There are 3 ways to turn a row about zero (a turn may also mirror it). The second row of each pair is the first, turned, with some noise.
Some pairs, each with its turn after it:
[  3  30 -16 -38 -62]
[ -7 -13 -37 -67 -18]
Riv

[-13  -4  29   2   2]
[-19 -13   1  18  -9]
Riv

[-31 -47   8 -29   0]
[ 13 -37 -25  25 -36]
nibol

[-53  -3  -9 -21 -22]
[ -4 -25 -56   5   1]
Riv

[-1 31 -5  0 -1]
[ 3 26 -7 13 14]
Lisim

[-30 -18  10 -12 -30]
[  5   8   3 -43 -18]
Lisim

[ -7 -29   0  16 -36]
[-11  -8  30 -34  -2]
Lisim

[ 13 -29  -3 -35   7]
[ 28 -31  13   6 -19]
nibol

[ 62   6  -5 -25 -21]
[ 40  -3  31 -49   2]
nibol

[ -3  34 -24   1 -47]
[-24  51  17 -11  11]
Lisim

[-12 -29  -1  27 -35]
[-24 -15 -32 -27 -17]
nibol

[-46   5 -10   9  34]
[-30  10  -2  50  -4]
nibol

[ 19 -10  -7  16  31]
[  7 -29   7  31   5]
Lisim

[-2 -4 -4  4  1]
[ 1  4 -1  4  6]
Riv

[-12 -14 -32  54  40]
[21 14 17 37 62]
Riv

[-56 -53  -2 -30 -16]
[ 19  -6  10 -51 -63]
Lisim

[19 12  2  1 25]
[ 3 -1 23  5 22]
nibol

[15  4  1  0 -5]
[ -2   5  10 -13  -4]
Riv

New pairs, each followed by its turn:
[ -8  18   8 -20 -11]
[ 22  21 -10   7  -5]
nibol

[  7  17  -8   2 -62]
[  8  32 -21 -49 -19]
nibol

[-27   4   3 -16 -38]
[ -3  29  -2 -39 -12]
Lisim

[-2  1  7  0 22]
[10 -4 11 16 -6]
Riv

[ 36   4 -38 -41  19]
[ 30  -2  59  -1 -18]
nibol

[ 17  42  16 -40 -14]
[-28  28 -49   0  10]
Lisim

[ -4  62   4   4 -12]
[  1  51 -17   8  34]
Lisim

[ 16   8  -4  44 -62]
[-51   7   3 -45  37]
Riv

[ 9 -4 33 -3 -6]
[-25  -4  13   4 -22]
Riv

[  9  -2  -2 -28  28]
[ 29   6   4  12 -26]
Riv

[-23 -15 -62 -22  -9]
[ -9  28  33  12 -57]
Lisim

[ -5  18   8  10 -20]
[ -3  22 -17 -12   5]
nibol

[  6 -30  14 -46  -7]
[-24 -18 -27 -21 -35]
Lisim

[  5 -28  18  22  -6]
[-13 -27 -19 -12  10]
nibol

[ -3 -25 -20  13   0]
[  1  24 -12  12  19]
Riv

[  2 -13  -9  27   8]
[ 10 -14  23   9   7]
Lisim

[ 15  -4  43 -21 -34]
[ 43  -6 -34 -23  10]
nibol

[  0 -11   0 -14 -24]
[-18   5   2 -20 -10]
Lisim

[-20  15  -8  35 -50]
[  0  34  38 -32  27]
Lisim

[-21  -1  40   7  39]
[ -3 -26  20  49 -11]
Riv

[ -1 -19  10  -4  21]
[ 10 -24  -9   0 -11]
Lisim

[ 27   1 -15   5   7]
[-19  -9   7  23   4]
Lisim

[  5 -10  -5 -37   0]
[ 14  11 -16  -4 -30]
Riv

[  3   2   4  -3 -37]
[  9   9 -20 -28 -11]
nibol

[-34  44 -35 -28 -21]
[  0  71  -4   2 -22]
Lisim

[-32  29 -38   2  17]
[ 27  41  11  29 -17]
Lisim

[-37  -3  -1 -29  40]
[ 35 -20 -22  38 -15]
Riv

[ 55  11 -32   2  -4]
[ 21  34  27 -41   5]
Riv

[ -6  36  26  41 -14]
[ 19  18   3 -11  57]
Lisim

[ 22   5   8   5 -50]
[-39   9  10 -28  25]
Lisim

[-5  5 -6 23  9]
[ 2 -4  9  6 25]
Riv

[ 1  6 -9 11  8]
[ 8  0  9  1 13]
Riv

[ -3 -17  13 -49  -3]
[-15  -6 -33 -19 -34]
Lisim

[  2  10 -16  12   8]
[-15   9  16  -1   2]
nibol

[  5  27 -39  -5   8]
[-8 31  7 37 -6]
Lisim

[ -4  -7  -2 -20  62]
[ 27 -22 -28  39 -27]
Lisim

[ -5  50  47  -6 -55]
[-48 -54   4 -46 -20]
Riv

[-23   4 -10 -62   1]
[ 30 -14 -42  -3 -40]
Riv

[19 -8  1 25  1]
[ -7 -19  15   6  19]
Lisim

[  1 -27   0 -62 -32]
[-39   3 -20 -33 -49]
Lisim

[ 22 -10  -5 -36   4]
[-31 -10 -19   9 -22]
Lisim

[-13  30  21   5 -11]
[-13 -39   5  -8   0]
Riv

[ -3 -18  29  -9  16]
[ 14 -24 -12  19  14]
nibol

[ -9 -36 -37  -1  12]
[  3 -12  31  12 -39]
Lisim

[  7 -46 -37 -22  -2]
[  0 -35  22  -5 -46]
nibol

